There are 3 nested groupings, the coarsest first. Each group lies inside one group of the grouping before and may be the whole of it. The rows also spread widely along 12 directions, which tell nothing about the answers.
In the rows, 100 means zero.
Some rows, each with its group in each grouping after it:
 97 102  77 110  99  99 146 117  71 104  96 132 125 123 107 111 128 124  89 115  86 116 103 118 122 121  78  79 -> j_390 j_742 lavo
157 119 137  75  65  96 100 128 126  82  40 105  94  62 114 133 115 110 136  68 104 129  95  68  78  93 132  91 -> j_531 j_397 raluv
153 104  75 122  90 105  73  84 106 111 153 125 115  95 108  75 115 120  87  99 116 117  86 119  97  66  61 100 -> j_312 j_670 Pesif
 56 120  74 112 112 120 109 143  59 117 117 106  80 117 112  68  73 101 105 152 115  77 107  99 136 144  59  52 -> j_390 j_74 ruvu
162  96 104 125 114  95  71  90  89  85  95  94 118 118 128 111 114 126  72  98 110 130  65  92  89  52  99  87 -> j_588 j_888 rezu
108 103  78 124  85 111  78 125  94  95 120  77 105  83 113  94  71 113 105 131  97  71  97  92 120  97  61  73 -> j_588 j_888 Zik
 98 102  95 110  85 128  58 119  84  89 130  74  85  64 100  67  64  87 107 136 103  57 107 109 123  90  56  82 -> j_312 j_670 Fav
 78 103 118  80  71 103 127 134  98  72 109  93  82  42 103 131 110 102  87  88  65  95 123  85 115 118  89  88 -> j_531 j_397 zate
103 105 105 118 109 109 110  76 136 106 166 136  89 111  78 128 100 124  78  64 130 118  97 104 101  82 109  99 -> j_669 j_386 fasi
 84  56  87  84 126  65 105 104 134  97  67 106  89  68 132 120  84  77 109  73  91 104 106  71  97  75  96 103 -> j_312 j_102 mem
 93 106  87  71  98 101 111 124  99  90 104 102  76  69 117 129  87  99  83  92 109 109 110  57  92  86 107  68 -> j_531 j_169 dugut
109  82 115 107 135  91  90  89  71  84  99 112 106 127 113 105 114  91  71 115 109 130  73  94  89  86 109  81 -> j_669 j_420 rosis
 95 101  80 104 123 126  91  89  62 106 152 106  75 110  86  70  94  95  70 108 119  84 115 127 138  69  54  74 -> j_312 j_102 Sar
 84 131 100  93  94 111 135 118 104 123 119 141  74 110  84 103 108 110 107  89 115 116 109 107 108 135 105  84 -> j_390 j_74 lif
116 130 116 104  91 111 110 113  92 107 125 123  71 107  96 104 116 117  86  90 113 126  92  97  96 115 108  78 -> j_588 j_888 sagu
133  98  99  99 108 101  76  71 112 100 146 104  80  93  90 104 101 102  69  75 119 119  96 102  99  51  87  95 -> j_531 j_397 Sumev
 85  74  98 103 120  72 103 113 106  76 128  64  59  66 125 138  84 108  36  68  95 107  97  63 109  75  79  85 -> j_531 j_700 suzev
128 103 109  96  83  94 105  87 112 101 124 117  90  88  78 108 119  96 100  84  90 113 102 114 101  98  99  93 -> j_669 j_386 zepup
116 110 120  86  96 106  97 111  98  93  94 111  86  84 104 117 106  93  97  98  99 118  97  82  82  98 125  83 -> j_588 j_727 fir
103 122 125 119 106 106  86 111  97 116 135 120  74 113  95  86 106 106  90 111 127 129  68 104  85 130 100  85 -> j_390 j_742 kinot
 98 101  96  74 119 109 130  99 108 102  92 136  84 103  97 125  94  98  98  71 121 113 121  91 106  74 121  91 -> j_312 j_670 tila
116 142  88 101  86 120 133 143  44  84 121  87  81 118 103 113  97 139  62 122 119 113  93  80 123 117  83  32 -> j_531 j_397 zate
148  99  77 126  93 102  58  85 122 114 147 105  96  82 109  90 110 121  83  77 123 107  97 115 105  49  60 106 -> j_390 j_742 kinot
124 124 127  90  87 122  87 116  61  81 111  53  43  82  68  91  92  95  83  96 104  84 108 111 131  86  76  64 -> j_531 j_169 dugut
114  78 103 119 112  79  63  98 144 118 106  93  75  79 110  92  75  92 117  81 112 100  94  89 102  86  79 105 -> j_588 j_727 fir
141  92  91 119  85  94  86  89  88  77 132  87 122  81 110 118 127 121  56 104  80 112  79 114  93  67  78  94 -> j_390 j_742 kinot
106 100  78  87 103  68 154 125  88 116 100 135  69 100 119  99 132 110  82  68  90 141 107  93 112 127  78  81 -> j_312 j_670 Pesif
124 122  97 127  83 124 128 135  83  89  83 100 119 110 103 123 102 159 117  89 121  93 114 101 154  91  68  77 -> j_531 j_169 dugut
137 106 108 129  90  90 101 101 105  84 120  66  92 106  94 127  93 128  74  94  95 107  66  98 105  91  95  75 -> j_588 j_888 rezu
114 123  97 127  93 115  85 123  93 100 138 100 100 102 112  98  85 131  89 119 133 109  75  78 101 103  80  69 -> j_531 j_169 dugut
 86  89  88 106 122  96  98 114 109 117  96 130  89 106 117  92  88  98 124  97 121 101 116  88 124 106  81  88 -> j_669 j_386 zepup
111 101  65 100 100  92 127  83 119 116 152 142  97 110  91 118 112 116  79  77 112 121 109  99 104  89  94  83 -> j_669 j_386 zepup
103 111 102 106  90 109 120 122  95  88 139  91  60  71  98 115 104 126  63  62 106  99 118  99 130  88  74  90 -> j_312 j_670 tila
106  92 108 102 124 112  49  78 136  95 145 127 108  84 121 119  78  96  78  99 142 122  80  65  58  48 120 105 -> j_531 j_700 suzev
130 117  63 121  90 107  94  91 105 121 168 117  95 101  95  95 110 128  71  92 123 109  99 119 109  75  64  85 -> j_390 j_742 kinot
 43 117  93  94  71 125 131 127 124 110 170 143  76  47  90 108  98 105 102  88  97  87 131  99 116 136  80  96 -> j_312 j_102 Sar

New rows. What belongs after each?
111 116 116  87 103 124 100 120  79  97  85 100  70 100  91  97  92 103 112  93 121  96 122 100 133  88  86  75 -> j_531 j_397 zate
118 105 127  98 113 104  71 112  86 108  86 108  72  97 105  76 102  88 113  99 119 118  92  96 105  96  86  90 -> j_531 j_169 dugut
106  95 111 105 106 103  97 109  88  93 111 116  95  83 112  92 112 103  85  95  98 113  98 104 106  93  84 100 -> j_312 j_670 tila
 91 117  96 108  98 117  97 122 103 109 127 102  71  96  98 102  79 108  98 101 117  91 107  90 117 107  87  77 -> j_588 j_888 Zik
 82  86 133  94 100 124  74 107 106  75 113 127  99  46 116 113 122  93  98  78  97  99 131  99 109  72  96 123 -> j_669 j_420 rosis
101  86 119 110 121 100  90  99  98  88 101  79  77  97  98 120  84 100  81  89 103  97 101  93 116  78  96  88 -> j_588 j_727 fir
121  98 102  76 107  91 112 131  79  95  34 115  91  97 131 111 115  93 117  95  89 119 110  78 104  99 111  79 -> j_588 j_888 Zik
118  94 109  95  92  84 110 107  94  74  96  91 108  85 111 138 117 105  67 105  79 121  75  88  75  96 119  82 -> j_390 j_742 kinot
106  94 109 104 100 100 108 108  87  84 115 100  85  83 105 107 115 107  76  84  92 108  97 104 114  90  82  90 -> j_312 j_102 Sar
124 107 118  81  88  95 134 103  98  88  84  99  79  94  75 120 105  96 101  80  88 109 102 110 105 100 112  86 -> j_312 j_670 tila
100  85  95 135 114  93 102 106 108 111 103 105  97 111 105  96  95 119 110  85  98  95 104 116 142 100  58 103 -> j_588 j_888 Zik
 97 114  98 105  96 128  98 117  94 106 108 111  89  94  97  98  98 112 109 102 119  88 121 112 125  95  79  89 -> j_390 j_742 lavo
115 107 171 109  74 121  82 112  80  39 104  67 104  54  96 135 128 111  67 103  65 102  78 108  88  93 117 107 -> j_390 j_74 lif
117  97 125 114 109 111  45 109  97  95  97  70  76  86 104  83  69  86 111 121 115  85  88  90 104  84  90  82 -> j_588 j_727 fir
 83  94 127  75  92 107 112 115 120  64  76  78  84  56  97 152  85  87  97  87  80  87 107  77  93  88 136  92 -> j_390 j_74 ruvu
111  93 117 101 109 116  85  92  96  77  92  92 105  99  93 121  90  95  96 105  94  91  97 102 104  68 110  93 -> j_588 j_888 Zik
144 133 141 107  67 110  93 108  82  75 134  71  66  84  78 114 118 113  65  96  86 113  73 106  89 106 110  74 -> j_588 j_888 sagu
 79  85 100 101 100 104 111 124  71  77  88 101 129  85 119 113  99  99  97 136  72  89 105  93 118 109  75  82 -> j_531 j_700 suzev
128 126  90  83 111 136  66 109  95 115 109 145  85 101 122  76  96  97 112 102 159 119 103  79  85  63 109  79 -> j_312 j_102 Sar
110 107 159 121  99 126  53 104 119  94  95 131 109  81 109  89 117 103 129 100 116 117  82 111  88  98 110 128 -> j_390 j_74 ruvu
113 107  96 102 105  89 118 112 131 101 111  98  66  99 100 124  75 115  94  68 129 111  91  77 101  93 107  81 -> j_312 j_670 Pesif
105 105 122  97  96  83 105 127  94  94 115  94  57  74 110  97 104  94  75  92  93 122  80  85  88 124  95  84 -> j_312 j_670 tila
126  93  93  55  83  72 114  98  71  84 104  86  66  75  86 104 122  61  70 109  54 111 101  96  87 104 104  59 -> j_669 j_386 zepup
 66 103 100 111  89 110  90 105 134 106 150  93  77  68  80 102  67  94 108 105  99  67 104 107 111 113  80  98 -> j_390 j_74 lif
105 126 105 119  63 124 108 105 127 102 165  97  88  76  65 115  84 127 102  87 109  81 109 113 123 102  70  92 -> j_531 j_700 suzev
142  96 110 110 107 109  78  96  74  82 100  98 106 100 116 104 126 114  69  99 106 121  88 109  99  61  89  94 -> j_390 j_742 lavo
 78  92 108 129 105 124  58  93 104  96 172 124 121  74 109  94  96 102  77 132 100  98  93 104  90  93  79 107 -> j_588 j_727 fir
 76  92  77  90 101 101 113 109 127  88 139  97  88  67 109 145  68 109  71  85 108  90 116  64 103  73  95  83 -> j_531 j_700 suzev
106 116  98 121 100 113  90 122  76 116 114 107  91 111  97  67  93 111 116 122 118  97  95 110 132 118  55  74 -> j_531 j_169 dugut
 63  61 134 114 111 113 100 100  67  43 113  83 131  75  99 134 110  99  67 122  52  74 108 114 127  88  85  99 -> j_669 j_386 fasi
132 125  87  86  92 110 110 112  84 106 121 107  62  96  90  91 101 106  85  85 120 109 109 104 111  86  88  72 -> j_312 j_670 tila
107  87  89 127 114 101 115 112  78  87 103 102 108 108 119 105 109 133  82  88 105 102 100 108 139  81  59  87 -> j_312 j_102 Sar
 91  92  54 129 125  97  85 115  83 118 139  76  66 112 115  78  63 111  75 108 120  76 107  96 146  84  38  64 -> j_588 j_888 Zik
 76 111  96  90 107 106 114 123 112 133  90 145  77 106 101  88  96  89 135 102 121 109 116 102 109 133  95  89 -> j_390 j_742 lavo
100 102 108  80  84 103  91 128  87  84 106  80  59  51 104  90  91  79  95 102  84  85 113  94 110 105  81  81 -> j_312 j_670 Pesif
 49 100  95 118 108 104 105 133 112 124 144 144  73  76 126  88 109 110  91  91 113 113 114  96 116 137  64 105 -> j_390 j_742 lavo
138  99  90  87 104 100  81  67 106  98 119 100  95 102  83 108 100  88  80  96 105 108  88 113  82  52 110  90 -> j_390 j_74 lif
106 107 122 100  93  98 103 113 107 101  97 111  82  86  96 109 113 103 103  86  99 113  98 105  99 111 102  97 -> j_390 j_742 kinot
121 106 103 102  99  93 101  94 114 110 126 115  73  93  93 108 117 107  78  74 112 127  93 107  93  91  96  98 -> j_390 j_742 lavo
 95  87 106 121  97 100  98 126  98  84  83  97 114  87 117 113  96 112 120 105  98  87 105  92 125 104  79  90 -> j_669 j_420 rosis
113 104  82 137  68 107  72 110 112 103 158 124 144  79 115  86  99 118 114 143  93  94  78 103  92 118  65  88 -> j_669 j_386 fasi
119 109 113  99 101 111  98 102  73 120 110 148  86  97  99  73 145  99 101  90  94 128 120 128 118 106  78 102 -> j_588 j_727 fir
 94  97 108  95 103 109  83 110 109  98 116 119  86  74 113  94  96  90 104  99 112 104  98  89  94  93  96  94 -> j_312 j_102 Sar
 79 127 132  99  81 137 103 116  81  93 123 161 128  81 101  99 137 104 107 130  87 117  98 113  83 134 114 105 -> j_390 j_74 lif
134  94 137 133  91 113  60  92  98  90 116  65  81  80  78  85 101 107 102  86  93  79 104 138 141  75  57 109 -> j_588 j_727 fir
123 104  96  96  96  79 157 101  96  91  95 123 108 129  90 142 123 121  84  90  91 135  84  91  97 117 124  66 -> j_669 j_386 zepup
133 145  60  96  77 121  98 109  96 139 159 136  68 102  92  70 112 116  95  98 138 116 112 114 104  99  70  71 -> j_390 j_742 lavo
108  86 144  82 117 103  84  89 118  82  70 128 106  93 102 113  98  73 120 100 104 121  84  93  68  86 139 111 -> j_312 j_670 Pesif
116  90 102  87 122  95 160 102  92  84  63 126  97 112 105 159 134 137  76  31 107 134 130  93 136  55 106  97 -> j_531 j_169 dugut
 68 107  94  86  97 121  92 125 104  97 118 105  89  73 106 102  62  89 112 126 110  79 114  75 107 108  88  72 -> j_531 j_397 zate
140 119  84  92  92 112  83 103  93 100 153  93  57  76 102  92  95 109  60  81 126 109 102  92  98  59  85  77 -> j_312 j_670 tila
102  99 113 100  88 102 103 112  83  75 113  81  82  72 104 122 110 104  69  97  71  97 103  97 109  94  92  83 -> j_588 j_888 sagu
141 114  92 100  86 117  81  99  99  85 125 132 122  84 119 115 124 117  88  97 119 125  96  86  79  63 109  90 -> j_669 j_420 rosis
 62 103  85 104  99 111 109 123 135 118 117 147 103  89 110 107  74 105 140 109 121  90 119  78 110 126  96  88 -> j_669 j_386 zepup
119  83  66 147  83 112  75 115  93  82 107  76 165  90 126 107  83 136 107 148  93  65  89 109 123  76  47  86 -> j_390 j_742 lavo
 67 103  96  72 132 106 157 123  56 105  82 152  81 124 106 104 113  93  89 101 103 122 125 100 122 119 105  75 -> j_312 j_670 tila
116 111  68 106  63 103 112 113 104  88 137  94 114  67 104 121 104 121  82 108  79  89 101  99 104  92  77  79 -> j_390 j_74 ruvu
113 103 100 104  90  89  95 107 122 106 130 100  76  75 100 107  95 105  92  79 106 110  98  90 103  95  78  94 -> j_531 j_700 suzev
 65  89 110 102 108  80 141 125 124 105  98 107  62  84 100 130  91 108  99  58  95 105 120  85 132 123  82  96 -> j_531 j_700 suzev
 74  97 144 105 139 100 132 109  84  88  85 108  67 128  94 122  95 103  84  83 119 123  82  93 111 117 121  81 -> j_312 j_102 mem
103 102  92  88 108 114 106 107  97  95 108 124  97  92 108 110  92 101  94  99 115 105 109  90 100  78 104  87 -> j_312 j_670 tila
116  87 105  91 107  87  67 108 118 100  89  88  72  80 112  95  76  76 116 100 110  94  97  76  96  88  99  81 -> j_669 j_386 zepup
100  92 106 118 106  93 105 111 121  98 104 112  95  95 109 107  90 112 106  88 110 108  89  95 108 104  87 101 -> j_312 j_670 Pesif
 78 104 113 100  94 138 107  90 110  82 123 127 121  94  73 127  88  98 118 111 107  78 119 114 111  87 112  97 -> j_669 j_420 rosis
132 141 101 108  69 103 168 113  68  91 143  82  62 125  50 116 115 136  62  85  94 111  88 128 132 131  83  52 -> j_312 j_670 Pesif
 93 102 102 105  86 105 115 110 107  93 133  98  83  71  91 109  99 108  89  86  93  94 104 105 117 102  77  89 -> j_312 j_102 mem
 38 104 135 116 117 132  84 109  91 116 155 152  84  87  93  75 104  86 100 122 103 101 115 117 113 139  83 110 -> j_588 j_727 fir
 95  96 101  82 110 104  94  93 102 111 128 136  70  81  95  78 109  75  95  87 103 113 116 113 102  91  86 104 -> j_312 j_670 Pesif
127 135  99  85  64 126  85 120  92  82 130  92  83  61 102 112 102 106  81 109 104  98  99  85  83  87 110  71 -> j_390 j_74 ruvu
 80  82 118 124 109  93 111  89 125 102 130 105  87  90  81 106  92 106  98  76  97  94  94 122 125 105  73 109 -> j_312 j_102 mem
 99 130  92  95  81 123 128 106 100  83 146 129 113 107  86 145  96 120  79 115 121 113  89  79  79 102 134  61 -> j_669 j_420 rosis
166 124  77  87  50  92 137 103 136 110  76 113 111 105  71 127 102 116 154  83  99 101 105 103 106 101 110  71 -> j_669 j_386 zepup
 56  52  80 124 133  57 137 110 121  94 102 105 103 101 127 141  91 113  80  78  90 107  96  78 122 109  79  95 -> j_669 j_420 rosis
104 100  62 108 110  98 132 113  60 104 127 131 109 117 116  89 120 119  69 109  97 118 104 111 124 102  59  75 -> j_312 j_670 Pesif
 96 107  84 106 103  77 155 131 100 111  89 114  76 119 111 127 104 125  92  77  97 124  98  79 118 132  98  70 -> j_588 j_888 Zik
103 126 104  98  98 139 106 118  88  96 121 124  82  91 104 121 114 131  80  75 131 106 127 101 120  74  99  90 -> j_390 j_742 kinot
123 121  40 130  62  92 120 117  82 119 162 105 110  98 105  83 114 134  81 124  80  95  96 116 125 121  36  62 -> j_588 j_888 sagu
 90  98  96  94 114 100 122 105  84  97 123 115  75  99 103 120 117 110  56  84 104 120 107 101 108  94  93  85 -> j_390 j_742 lavo
140 107 112  78  82 114 113  91  73  79  92  83  88  87  63 104 109  88  95  96  80  88 113 132 119  74  93  82 -> j_312 j_670 tila
116 106 103  69 114 102 130  93 111  93  89 131  70  99 103 149 121 108  74  44 111 132 123  81  96  58 138  90 -> j_588 j_888 sagu
128  98  97  98 107 113  91  81  96 118  96 163 128 112  96  71 121  90 131 110 108 118 106 133 102  80  88 112 -> j_312 j_670 tila
 97  97 155  97 105 106  72 106 127  85  91 132  97  79 111 118 105  83 120  94 117 127  83  76  66 103 142 110 -> j_669 j_420 rosis
 96  95  98  94  92 114  93  87 138  96  89  88 111  93  71 124  48  80 143 120  93  58 105 103 104  83 113  86 -> j_588 j_888 rezu
118 121 107 120  80 115  93 109  91  95 132  93  92  92  90  96 105 118  89 107 102  97  88 116 112 103  79  85 -> j_390 j_74 ruvu
 99 100  75 116  73 104 112 109 126  98 140 114 110  71 101 118 101 124 107  82  99  85 123 103 126  92  66  96 -> j_669 j_420 rosis
133  98 102 108 110  75  75  85 112 114 150  81  28  96  84  83  98  91  67  58 125 120  88 102 105  80  77  82 -> j_669 j_420 rosis
103 124  57  97  85 102 149 105 111 120 152 154 101  99 102 122 130 134  74  72 106 127 115 103 102 103  91  88 -> j_390 j_74 lif
 80  99  98  97  74 125 101  93 100  81 148  96 119  63  69 114  85  92  97 127  75  68 114 117 112  94  77  89 -> j_531 j_169 dugut
 83  86  84 111 111 110  98  97 112 110 122 143 117  93 109  89  90  99 113 107 109  96 111 110 114  90  74 108 -> j_312 j_670 Fav
124 100  86  99  94 105  95  81  84 109 114 128 124 109  87  89 122  90 100 126  87 110  92 132  94  91  85  90 -> j_390 j_742 kinot
 52 117  71 104  70 113 139 137 121 109 145 142 104  69 104 116  92 116 120 104 100  84 130  87 121 141  78  82 -> j_669 j_420 rosis
 86  61  85 127 145  97  94  83 133  97 120 117 105 105 119 134  82 125  84  58 130  96 119  90 132  41  82 111 -> j_669 j_386 fasi
121 106  88 112 102  93 121 101 114 104 135 116  84 102 101 117 101 130  74  68 121 119  93  98 106  86  88  91 -> j_312 j_670 tila
110  82  73 130 100  84 100 101  99  83 143  72 102  83 117 120 100 128  50  90  86  99  87  99 116  74  61  88 -> j_390 j_74 ruvu
120 108 103  80  85 100 102 123 107  92  97 103  67  60 114 107 107  98  99  72 104 109 108  80  97  87 100  84 -> j_312 j_102 Sar
106 116 102 108  79 118  80 108  93  86 159 106  93  74 100 101 104 104  79 114 109 101  93  94  91  98  91  80 -> j_669 j_420 rosis
104  88  71 121 111  84 135 125  82  85  98  85 114 113 126 138  92 142  67  97 101 104  96  78 131  89  67  68 -> j_531 j_700 suzev
112  92  98  90 111 103  93  88 106 106 119 127  85  88 100  93 110  87  93  83 109 114 105 108 100  75  90  97 -> j_312 j_102 Sar
115 119  89 111  73 114  96 124  79  88 120  82  98  93  93  97  87 107 106 129 104  79  99 101 118 109  75  58 -> j_669 j_420 rosis
